There are 11 hidden switches. A switch that is on adds its own fixed numbers to the row, and there is some noise. The rows also spread widely along 17 directions, which tell nothing about the answers.
Some rows, each with its switches (1 for on, 0 for off) after it:
[ 17  26 -13  41 -23   8  23  12  14   4  -7  14  -7   4   8 -14  32  24
  -9   4 -12 -28   4   4 -11  -6 -30  20   9   4  -1  34 -23 -10  -6  -1
  28]	0 0 0 1 0 0 0 1 0 0 1
[ -9  19  -2  -4   0  -3   5  16  11   8  24  16  -4  15  -8 -13  -1   3
  22 -35  54  -1 -19  23   5 -20  16 -46 -13 -11 -12  11  30 -24 -29   5
  11]	0 0 1 1 0 1 1 0 1 0 1
[ 13  10   0 -53 -17  30  -7 -19  -8  10  31 -24  11   9 -24  53  20 -37
  21  29  17  15  -8 -39  18  25  27   2   4  -7  -5 -11  20  -6   0   6
   1]	0 0 1 1 1 1 1 0 0 1 1
[  7  -6 -10  10 -27  13   9   0  13  32  20 -25 -36  19  21 -16  30  24
   8  14   3   3  -2 -11 -36   8   7   6 -18 -22 -10   4   9  10  -7  -4
 -22]	0 0 0 1 0 1 1 0 0 0 0
[-14  27   8 -20 -18  21  -2  -4  -3 -10  34  23  41  14 -45  25   7 -30
   6 -10  26   0  -1  30  16  -1  -8   0  24  10   0  13 -16  25 -25   0
  50]	1 0 1 0 1 1 0 0 0 1 1
[ -4   8  -8  19  24 -14  38  62 -18   4 -38   4 -13 -22  17  11  -2  12
  -2 -19   6   7 -12  26  -5 -29  17   2 -45   7  39  27   5   8   5   6
 -40]	1 0 0 1 0 1 1 0 1 0 0
[ -1   2 -14   8  38  18   9  -6  13  45  -5 -14 -10 -19 -20   5 -29  23
  41  -3  -7  25 -44   3 -18 -31   7 -16 -36  -2  11   4   2 -16   2   9
  -1]	1 0 1 0 0 0 0 1 0 0 0
[  9  40 -21 -33   2  26  -6 -26  52  37  10 -44  12  31 -16 -11  16  -8
  -5  -8  12  -8 -12   8 -16   3  17 -48 -29   8 -25 -19  -2  -2 -39  16
 -18]	1 0 1 1 1 1 1 0 0 0 1
[ 22   6  20   7 -14 -21   6  24 -15  -3  25  30 -23 -14  14 -10  10 -10
  16   8  39   0  10   4  11   3   6 -19  -7 -22 -11   9  69 -39  12  -2
  -8]	0 1 1 0 0 0 1 0 1 0 0
[ -1   9 -17  12 -26  24   0 -16   2   3  20  -4  12  22   8  14 -14  -5
 -10 -12  37 -30 -20   5  32 -13  19  32   6 -28   5 -12   6  16 -21   6
  24]	0 0 1 0 0 0 1 0 1 1 0
[  0  50   2  16 -19  -7  24  21   0 -23  20  23  25   1   8   2  28 -30
 -42 -18  25 -43  27  25  42   6 -10  18   1   2   5  23   0  24 -34  -6
  23]	1 1 1 1 0 1 0 0 1 1 1
[-21  32 -49  13 -16   5   7 -22  -8 -15 -26 -28 -26  14   1  23  26  -7
   3 -18 -24 -18  11  -4   1   7  -1  26  27   6 -10  38 -43  25 -28  -4
  10]	1 0 1 1 0 1 0 1 1 0 0
[ -2  34 -24   8 -15  10  -1  10  11  19  -4 -26 -50   6   7   2  29   6
  -9   0   0  -1  -9 -25 -25  19 -13 -34 -12  35  -3  19  -3 -18  -5 -10
   3]	0 0 0 1 0 0 0 1 1 0 1
[  5  14 -22 -14  24  -9 -15 -40  -5  -2 -21 -21  25  13  -6  30 -21 -11
  -1 -42   7  -4   9  32  21 -29  32   2  19  -4  -3 -22   1 -15  -5  16
 -40]	1 0 1 1 0 1 1 0 1 1 0
[ 18  29   7 -25 -10   4  22 -14   0   4  28 -27 -11   9   7  13  43 -14
   1  -4   3 -36  13 -52  22  15  13  -1  -6  -3  -8  10  27 -27 -28  -5
 -33]	1 0 0 1 0 1 1 0 1 0 1
[ 20   6  37  -4  -4  -5   9  -7 -16 -41 -13   9  24  -9 -27   5  44  -3
  57 -24   3 -22  18  17   2  -9   7  -7   7  30 -18  44  13 -38  20  45
  -3]	1 0 0 0 0 0 0 0 0 0 0
[ 23  39   9 -35 -14  12  18  -4   7  20  13 -29  10  12  -3  34  52 -25
 -19  12 -23 -15  26 -29  19  34   0  12  -8  -3   9  18 -32  12 -16 -18
  -6]	1 1 0 1 1 1 0 0 1 0 0
[ 27 -10  42 -16 -27   1 -13 -15 -32  -4  38  11 -15  -4 -17  -1  28  -7
  32  14   2  -4  30   2  -2  19 -10 -14  16 -17 -12  -6  47 -15  40 -12
   4]	1 1 1 0 0 0 0 1 0 0 0
[ 32  23 -17 -11 -30  22  -9  11  24  -1 -13   7  26  17 -13   7  16 -17
   7  14  18  -9 -18  19   8   9  19 -11 -33  -1   3 -11   9  -1  12  28
  36]	1 0 1 1 0 0 1 0 1 1 0
[ 17   0  13  -1 -27  16 -13  -5 -35  14  27   4 -34  -5 -22  12  28   0
   6  35 -22   7  19  -3 -19  34 -36  -3  14  18   2  -6  17   5  40 -25
  19]	1 0 1 1 1 1 0 0 0 0 0
[ 13   7  29  -5 -18  18  14   0 -22   7  19  -7   4  15 -17  15  31   9
  12   1 -10 -40  -5  13   7   0 -40  14  26   8  -8  25 -25 -26   3 -11
  -2]	1 0 0 1 1 1 1 1 1 1 0
[  9  19 -23 -16 -33  12  11 -20  11 -17 -13 -14  11  32 -10  -5  30   5
  17 -28   8 -31 -13   1  -2 -27  31  -4   0 -17 -18  -8  18   0 -18  17
  22]	1 0 1 1 0 1 1 1 0 1 0
[ 14  27  20   2   3  -5   4  37  12 -11  -9  27  34  -4 -19  -8  12  -8
  11 -30  51 -15  -5  62  11 -24  -8 -41 -27  28  -3  19  27 -37   6  37
  11]	1 1 0 1 1 1 1 0 1 0 1
[ 11   8  34 -21 -36  11   5  16 -17   5  53   5  12  14  -4  28  33 -15
  -1  10  31  -8   9 -12   3  16 -18   6  29   3  -2   6  12 -16  -1 -11
  -4]	1 0 0 1 0 0 1 1 0 1 1
[ 12  16  -5   3 -12  -8  23  25  14  -3  35  18  16  -3  18 -14   9 -17
 -11   5  33 -10   9   7  15 -12  34  19 -22 -52   0 -10  43  19 -21   1
 -11]	1 0 1 1 0 1 0 1 0 0 0
[ -4  37  -6  -6  16   6   2  40  12  13  13  -1   9  -7   6  33 -23 -18
 -21  10  42  16 -25  24   2 -13 -14 -18   9  28  -7   8  -2 -43 -12   9
 -29]	0 0 1 1 0 1 1 1 0 1 1
[  7  -3  11  -2  34  -3  16  -7  -3  34 -19 -21  -3  -9  -4  17  17  24
  26 -23  -8  23   4  17 -20 -18   4 -14 -16   5  17  17 -10 -19  10  11
 -44]	0 1 1 1 0 0 0 0 1 0 1
[ 10   7 -32 -10 -39   7 -17 -23   0  26   1   2 -35  22 -10  14  21  10
  14   4 -10  32   7 -19 -29  11  -5 -20  26 -21   0  -7   6  -5   9 -30
  37]	0 1 0 1 0 0 1 1 1 0 1
[-18  17 -16 -14  -8  15 -15   8 -13 -40   9   7   8  -5 -24  -5 -31 -36
  13  -1  23 -25 -29  45  11 -36  28 -28  -5  -7 -29 -29  40  18  10  21
   2]	1 0 1 1 0 1 1 1 0 1 0
[ 30  37   4 -37  18  -4  14  -5   4   4 -24 -12   9  -4 -25  11  20  -7
  20   8 -31  -4  -9   9 -13 -15  -6 -45   7  27 -16   4   3 -56   8   9
 -30]	0 0 1 1 1 0 1 1 1 0 0
[-11   6  -2 -20 -13   4  10 -25 -16  17   9  -2 -16  17 -20  14  20  24
  26 -31   2  10  -8  -3 -26 -28  -8 -30  28  -2  -1  -3  13 -14 -10 -19
  16]	0 1 1 1 0 0 1 0 1 0 1
[ 11  36  -7  -3  10  -8 -35 -25  30  21  15 -13  20   3 -32  -9  15 -51
   3 -14  19   8  36  51  22  54  11 -44 -32  -3 -15  11  -3  24 -17  15
   1]	1 1 1 1 1 0 1 1 1 1 1

New rows, each followed by its switches (1 for on, 0 for off):
[ -2  23 -10 -14 -15  11 -16  12  -5  15  38  -6 -21   6   3  24   6 -30
 -27   4  34   1   6 -19  18  23   7 -10  -8   2   8 -12  23   7  -6 -18
   4]	1 0 0 1 1 1 0 0 1 0 1
[ 33  25  10 -16  18   2  -2   2   1  30 -13   4  -3 -16 -16  37  -1   8
  20  -5  -2  20 -18 -23   8  -7 -11 -28 -12  30  16  11   7 -69  24  -2
  20]	1 1 0 0 0 0 0 0 1 0 0
[  6  12 -27 -15 -23  22  14  20 -11 -20  -6  -4  -5  -7  11  42  12 -25
   6  33   3   3  -2 -41  15   2  40  35  -2 -29  11  10  10  13   9   4
   1]	0 0 0 1 0 1 0 1 0 0 1
[  3  14 -10   4 -13   3 -10  20  -6   1   4 -19 -19  -6  25  25  13 -26
 -18   9  35  -2  11  -2  15  12  21  12 -19   2   0   3  23   0  12  13
 -22]	0 1 0 1 1 1 0 0 1 0 0
[  1  17  -5  27  14 -12   4  -2   3  17   7   6  17   1  17  -5 -19  16
 -46 -33  16  -7  17  54  -5 -42 -10  13   9  -2  14 -29   9  10  -6  -3
 -23]	1 1 1 1 0 1 0 0 0 0 0
[ 21  18 -29  27   2  21   0 -28  39  20 -32 -21  15  17  -3  -2  19  22
  13 -16  -1 -17  -1  26  -8  -2  -4   8 -16  13  -6  18 -33 -19  -7  40
   1]	1 0 1 1 0 0 0 0 1 0 1
[ -1   8 -15   9  41 -13  -2 -14  -2  18  -8  10  19 -26 -17  30 -30  -8
  22 -24   3  26  -3  21  19 -31  20   5 -12 -13  17   6  -3  -2   4  13
  -3]	1 1 0 1 0 0 0 0 1 0 0
[-30   0  17  -8  -7  13  -1  24 -40 -26  12  -9 -17  -6  -6  17  -5 -18
  13 -24  44 -13 -16  13   2 -16  23 -25  -6  24   4   3  44  14   9  14
 -19]	0 0 1 0 0 0 1 0 0 1 1
[ -8  32 -11   3   5   9  28  29  17 -27 -26   6  27  -6 -13  -8  13 -18
  23 -15   8 -28 -16  34  12 -21  28 -15 -37  -1  -2  41 -18  23 -21  35
  -5]	0 0 0 1 0 0 1 0 1 0 1
[ 35  21 -20  19  -2   4   6 -12  13  35 -26 -11 -32  11   9  -4  17  46
  -4 -19 -17 -12 -12 -22  -6 -12  -3 -12 -23   9  12   3   0 -45  10  -9
  17]	0 0 0 1 0 1 0 0 1 0 0
[  6  28   4  -7  -2  17   7   2  33  34  18  -7  15   7 -17  14  29   6
  23  -5  25  15 -17   8 -19   0 -22 -26 -17  27  -8  22  -9 -32 -19  20
  23]	1 1 1 1 0 0 0 0 1 0 1
[ 17  51 -15 -20   2  12  -6  25  17  -5 -27 -22 -12 -12 -18  -9  17 -42
   5  23 -15 -18  -4  25  13  32  16 -56 -56  13 -16  16   2  12  11  14
  -4]	0 1 1 1 1 1 1 1 1 0 0
[ -9  22  -7 -19  30   7  14 -21  13  16  27 -23  15  -8 -11  19 -16 -13
  15  -6   9 -10 -32  -1   9 -38  12  -3  -1  -5 -17 -12   6 -26 -26  12
 -33]	1 0 1 1 0 0 0 1 1 1 0
[  8   7 -26  23 -35  15   1  -9 -15 -27 -16 -18 -37   3  17 -13  19   6
  -9   6  -6 -41   3  -2  -9  -6   7  17   3   3 -15  -9  34   3  18   6
  -7]	1 0 1 0 0 1 0 1 0 1 0
[ -9  30   8 -45 -13   1  15  13 -19   4  29   3  17  13  -3  49   9 -12
 -19 -19  25  13  -1 -15   3 -28   3  -3  35   4  12 -16  13  -5 -17 -24
  10]	1 1 1 1 0 1 0 0 0 0 0
[  4  33 -11 -11   9  -1 -43 -25   3  23  25  -4 -31   3 -25   5 -27 -14
  -2 -12  10   3  -7   4   5  11 -15 -60   6  32 -17 -15  21 -36   3 -19
  11]	1 0 0 0 0 1 1 0 1 0 0
[ -2  12  12 -10 -24 -14  23  -8 -18 -21  10 -21   0   8   6  10  59 -18
  28 -30  21 -18  25 -10   5   4  27   7   4 -10 -15  28  32   5 -20  17
 -17]	1 1 1 1 0 0 1 1 0 1 0
[ 16  21  -7 -25   1  -8  11  -5  21   7   5 -14  12   5  -8  -3  33 -24
  30  -4  15   5  -1  -4  -1   9  44 -25 -44 -14 -13   5  31  -4 -23  25
 -19]	1 0 1 1 0 0 1 0 1 1 0
[-16  -4 -38  -3 -24   1   7  -2 -18  -7  -4  -4 -50   6   5  -7  10   1
  29   3   2   6 -12 -10 -31 -17  26 -16  -6 -25 -13 -13  48  16   1  -7
  -6]	1 0 1 1 0 0 1 0 1 0 0
[ 26   9  -5  22   2 -15  22  -4   4  48  24  12 -25   0  15 -18  17  32
 -22 -13 -13   2  15 -16  -3  -3  -5  10 -26 -28  31  -6  21   0 -14 -40
   3]	1 0 0 1 0 1 0 0 1 0 0
[ -4  32  -3   6  -9  19   6 -27  16  17  28 -30  -8  10 -14  -6  22 -16
  14  -9  18 -37 -16  -4  28  16   0  -5 -24   2 -25  25   4   3 -39  11
  21]	0 1 1 0 1 1 1 0 1 1 0
[  3  10 -12  15 -20  14 -18 -11   4  10   5  -5 -21  -1  -2   9   7   5
   8   4  14   5  -6   4 -19  -1 -20  -5   5  25 -10   2  12 -20  14  11
  18]	1 1 0 0 0 0 0 0 1 0 0
[ 17  30 -23 -22 -10   4 -18 -14   0  -5   4  14 -11   4 -26   5   3 -23
   9  10 -15  -1   6   2  12  12  12 -30  -5 -10  -7 -13  13   3  11 -14
  32]	1 0 1 1 0 1 0 0 1 0 0
[  4  15  16  12   3  -5   8   8 -30  -5  25  24  10 -25 -22  21  10 -26
   8   3   7  -8  20  24  33  10 -17  16  -1   3  12  23  13  12  10  -4
  26]	1 1 1 1 1 1 0 0 1 0 0
[ 20  12   2  27  -3   0   0  28   8  16  -9  -8 -21   3  29   1   7  10
   1   1  41 -11  -4  18  -1  12 -13  -6 -15  19  -4  26  14 -54   7  22
 -33]	1 0 1 0 0 0 1 0 1 0 0
[  5  16 -21 -15  12  20  18 -28   9 -12  -8   1  48   3 -14  24 -21 -16
  -1  -8  -1 -18  -9   9  33 -40  36  37  10 -35   7 -16  -8  13 -20  14
  -6]	1 0 1 0 0 1 0 0 0 1 1
[ 20  30 -28  13 -12   1 -18  13  28  14 -16   5   6  32  13  -9   6 -15
 -20 -23  43 -16  24  47  33  28  21 -13 -21 -34   0  13 -12   8 -19   6
   2]	1 0 1 1 1 1 1 0 1 0 1
[  9 -10 -14  14 -13   5  19 -38 -14  38  -3 -44 -16  23  17  11  31  40
 -21 -39   4  -1   8 -23 -22 -14  15  36   0   3  30 -19  29  12 -17  -6
 -16]	0 0 1 0 1 1 1 0 0 1 0
[  6  36  15  12  16   7  -2  48  -9   0  13  14   9 -27 -10  14  -2 -32
 -29  10  28 -10   2  39  26  17 -14 -20 -32  45  20  16   9   3  14  12
  -3]	0 0 1 1 1 1 0 0 1 0 1
[-16  13 -14  33  -9   1  27   2   5   9  38   9  -4   0  12  -7  14  10
 -11 -12  30 -13  -1   9 -10 -23 -17  29   7   1  -2  10  22   2 -36   3
   1]	1 0 1 1 0 1 0 0 1 0 1
[  7  19 -42  30 -18 -21  -4 -17   0 -14  -8  13 -48  -7   1 -33  26  -4
   6   2 -17  -3  21  11 -21  12  -3  -9   1  -5 -26  11  37  -4  -3  -9
  10]	1 0 1 0 0 1 0 1 1 1 0
[-20  -9 -13  16 -24   3  -6  26 -25 -11 -17  -6 -44   0  22  21   1  -1
  30  -7  38  14  -5   6 -12  -6  11   1   8  -3  -9  30  17  -8  18  13
 -11]	1 1 0 0 0 0 1 0 0 0 0
[ -7  23   4 -50 -21   2  -4  -2   4  -5  27 -14  25  29   4  32  18 -26
 -22 -29  38  10  12  -2   6 -14  43  -8  13 -13   5 -17  10  20 -24  -6
 -11]	0 1 0 0 0 1 0 0 1 0 0
[-13  16   0  -6 -10   8  -9 -35 -16 -11  24 -20   7   3 -19  41  26 -28
  15 -16   7  -6  30 -22  17  22   9  21  28  17  -3  24 -12  17 -15  11
   3]	1 0 0 1 0 0 0 0 0 0 1
[-13  33 -21  -4  34   0  25 -34   0  -4  -2 -36   7 -20 -16  16   2   2
   2 -28 -15 -21 -19 -11 -10 -51   5   0  -3  50  -8  -6  24 -22 -26  27
 -30]	1 0 1 1 0 1 0 0 1 0 0
[ -5  53  -4 -31  25  -9  -3   7  22  23  18   8  17   0 -20  19 -24 -35
  11 -19  32  13 -17  15  32  -3  13 -53 -11  -3 -10  16  -4 -21 -38  -7
  10]	1 1 1 0 0 0 1 0 1 0 0
[ 28  13  -7 -11   2   4  33  17 -21 -13 -33 -13  -3 -12  12  14  20  -5
  -7  13 -33 -26   9  -4   6 -11  21  18 -21  -6  20  -5  20   1  18   3
 -46]	1 0 1 1 0 1 1 0 1 0 0
[ -3  18  -5 -26 -30  25  33   5   3 -14   5 -12  26  21   9  17  16   4
 -21 -11   6 -29 -21 -21 -13 -50  24  26  11  -2  12 -24   8  15 -19   4
  -1]	1 0 0 0 0 0 0 0 0 0 0
[ 15   7  -6  18 -22  -2  -6   3  10   0  19   2 -22 -15 -11 -27  49 -16
  30  23   9   8  18  -3 -25  32  10 -17 -46  12 -20  14  51  13  13  26
  14]	1 0 0 1 1 0 0 0 0 0 0
[ 20   9  20 -36   7   7 -31  -1   5  -4   0  16  46   4 -46  24  -5 -31
  42   7  19  27   2  62  10   6   9 -28  12  -3 -18   8 -15 -25  25  23
   1]	1 0 1 0 1 1 0 1 0 1 0
[ 11  15 -11 -30 -22  31  14   7  -8 -16   3  -1   2   5  -6  33   8 -13
  18  36  -4 -16 -30 -24  10 -17  12  15   7 -16 -14  -9   6 -19  11   3
  12]	1 0 1 1 0 1 0 0 0 1 0
[-24  35  -5 -13  38  -9  29  -1  10  -2   6 -37  11 -14  -5  14  25 -29
   9 -35  10  -5   5 -12  16  -5  44  -6 -39  12  -1  36  -4  23 -52  22
 -49]	1 0 0 1 0 1 0 0 0 1 1
[  0 -15  19  22  34  -9  10 -29 -26  -3  23 -30  -5 -38  -9   7  11   8
  32 -19   5 -12   5   2 -17 -31   1  19 -14  48  -9   4  54 -34  17  47
 -61]	1 0 0 1 0 1 0 0 1 0 0
[  3  10 -10  36  -6 -11  14 -18   0   7  19  -3  -3  -9  -1  -5  38   4
   2 -11   0  -1  30  12 -14  10 -10  30  -9  15   3  22  17  16 -15  15
   2]	1 0 1 1 0 1 0 0 1 0 0
[ 24  49 -25 -22  -2  19 -15  -5  50  22 -24 -16   8  17 -23   4  17 -14
   8   5 -10   2 -20   0   2  24  11 -44 -41  20  -8  15 -41 -14 -12   9
  31]	1 0 0 0 0 0 0 0 1 1 0
[ -9  20  13 -27  14  27 -28  -3   7  13  17 -34  -5  20  -5  17 -33 -13
   9 -23  39 -27 -36   6  33 -13  25 -39 -14  -1 -18  -9 -15 -23  -5   7
 -23]	1 0 0 0 0 0 0 0 0 1 0
[ 17  12 -19  26  -7  -6  29  33 -18 -13 -47  19  25 -13  18  45   5  -1
  -9 -13  15  -3  -2  18  23 -24  10  49  -4  -2  39  18   3  -7  14  21
  11]	1 1 1 1 0 0 1 0 1 1 0
[ -7  14 -26   8 -27  -9 -24 -27   3  11  22 -11 -14  30   3  15  21  -2
  -3 -50  63  16  19  -5  -5  11  22 -15  16  14  -4   0  44 -12 -26  13
  22]	0 0 1 1 0 1 1 0 1 0 1
[ 14  56   4 -26   3  15  17  13  11 -28 -20  -2   0 -19 -26  -4  29 -39
  16  26 -33 -36   1   4  13  16  -5 -46 -23  22 -24  27  -7 -11   3  10
  -5]	1 1 1 0 0 0 0 0 1 0 1
[ 24   8  10  10  -9   3  36   2  18   0   3 -11  20  -5   7 -20  39  11
  12  -3  16 -30  -2  13 -15 -34   5  14 -29   4 -17   4  45 -23  -6  43
 -26]	1 1 0 1 1 1 1 0 0 0 0
[ 16  -4  -4  34  19   2   5  -1 -14  -3  -9 -20 -22 -36   7   1   7  -8
  28  -3  18 -26  -9 -20  26  -2  31  16 -55   9  -1  11  58 -22  23  40
 -21]	1 0 0 1 1 0 0 0 0 1 0
[ 20   9  -3  25  10 -15 -14 -33  16  18  -2  13  10   7 -22 -10   5  22
  24 -47  21  12  15  34  -6 -10  -4 -20   6  14  -3  23  10 -39  -8  20
  12]	0 0 0 0 0 1 1 0 1 0 1
[ 12  35   8  -1  24   2  15 -21  -6 -19 -18 -17  -7 -16 -29 -10  27  -8
  29  -6 -44 -44  -4  11  15  -3  -2 -27 -23  31 -21  28  -7 -17   5  17
 -12]	0 0 1 1 0 1 0 0 1 1 0
[  6  52 -20  -3  14 -13 -13 -15  37   6   9   0   9   4  -1   2  -3 -29
  -7 -18  25   5  17  -4  24  13  25 -27   2  -5 -22  23  -8 -20 -39   6
  -4]	0 0 0 0 0 0 0 0 0 0 1
[-11  22 -17 -22  -2  33  12 -14  -5 -19 -31 -29  15  15 -23  23  -3 -13
  27 -27   6 -40 -26   5  20 -30  27  -6   8  -4  -6  11 -12   3 -15  22
  -2]	1 0 1 0 1 0 1 1 0 0 1
[  0  19  24 -38 -29   4  -9 -21 -10  -8  25   1  16  26 -35  19  42  -9
  23 -23  12  10  16  13  -8   7  -6 -24  29  14 -14   9  -1   2  -9  -7
  33]	1 1 1 0 0 1 0 0 0 1 0
[ 13   4   2 -19 -30  10  28  23 -11 -10  -2  10   2  16  -5  -7  32   7
  16  -3  12 -23 -14  13  -8 -25  14  -7 -13 -18   2  -9  39  -1   5   3
   5]	1 0 1 1 1 1 1 0 1 0 0
[ 10 -13   0 -22 -26  35  11  14  -8 -14 -16 -17  17  11 -10  17  11 -14
  30   6   2 -17 -18   6   4 -10  46  17 -31 -33  19   1   2  35  22  23
  -8]	1 0 0 0 0 0 1 1 1 0 0
[ -4   7 -17 -24   6   4  -2  12   6  30 -14  -7  -2  19   3  29   2   5
  15 -38  49  29 -11  11   5 -20  33 -25 -16 -24  15  -1  11 -19 -10   1
   1]	1 1 1 1 1 1 0 0 1 0 1
[ -5  35 -48  11  10  29 -15 -48  10 -31 -28 -19   7 -12 -26   5 -25 -32
  12   0 -21 -39  -7   6  27 -11  27   3  -7   6 -19  -6  -1  25  -2  34
  13]	1 0 1 0 0 0 0 0 0 0 1
[  7  30 -25  13   8   8  -5  10  25  42 -28 -11 -21   0 -16  10  14  15
  16 -13  10  26 -19  11 -15   8 -14 -41 -34  35   5  32 -13 -30  -4   9
  29]	0 1 0 1 1 1 1 0 1 0 1
[  8  43  20 -22  18  -6  13  17   8  25  41 -10  11 -24 -11  35  13 -33
  -1  13  16  15 -15 -25  17  13  -5 -23 -27  37   1  19  15 -30 -18   4
  -7]	0 1 0 1 0 0 1 0 1 1 0
[ 17  10  -2  35   4 -33  15  -3 -19  -3  -9  32 -23 -23 -14 -26  20  15
  34 -23  -7   0  18  12 -10  -7  -3 -22 -13   9   0  21  57 -19   9   3
  20]	1 0 1 1 0 0 1 0 0 0 0
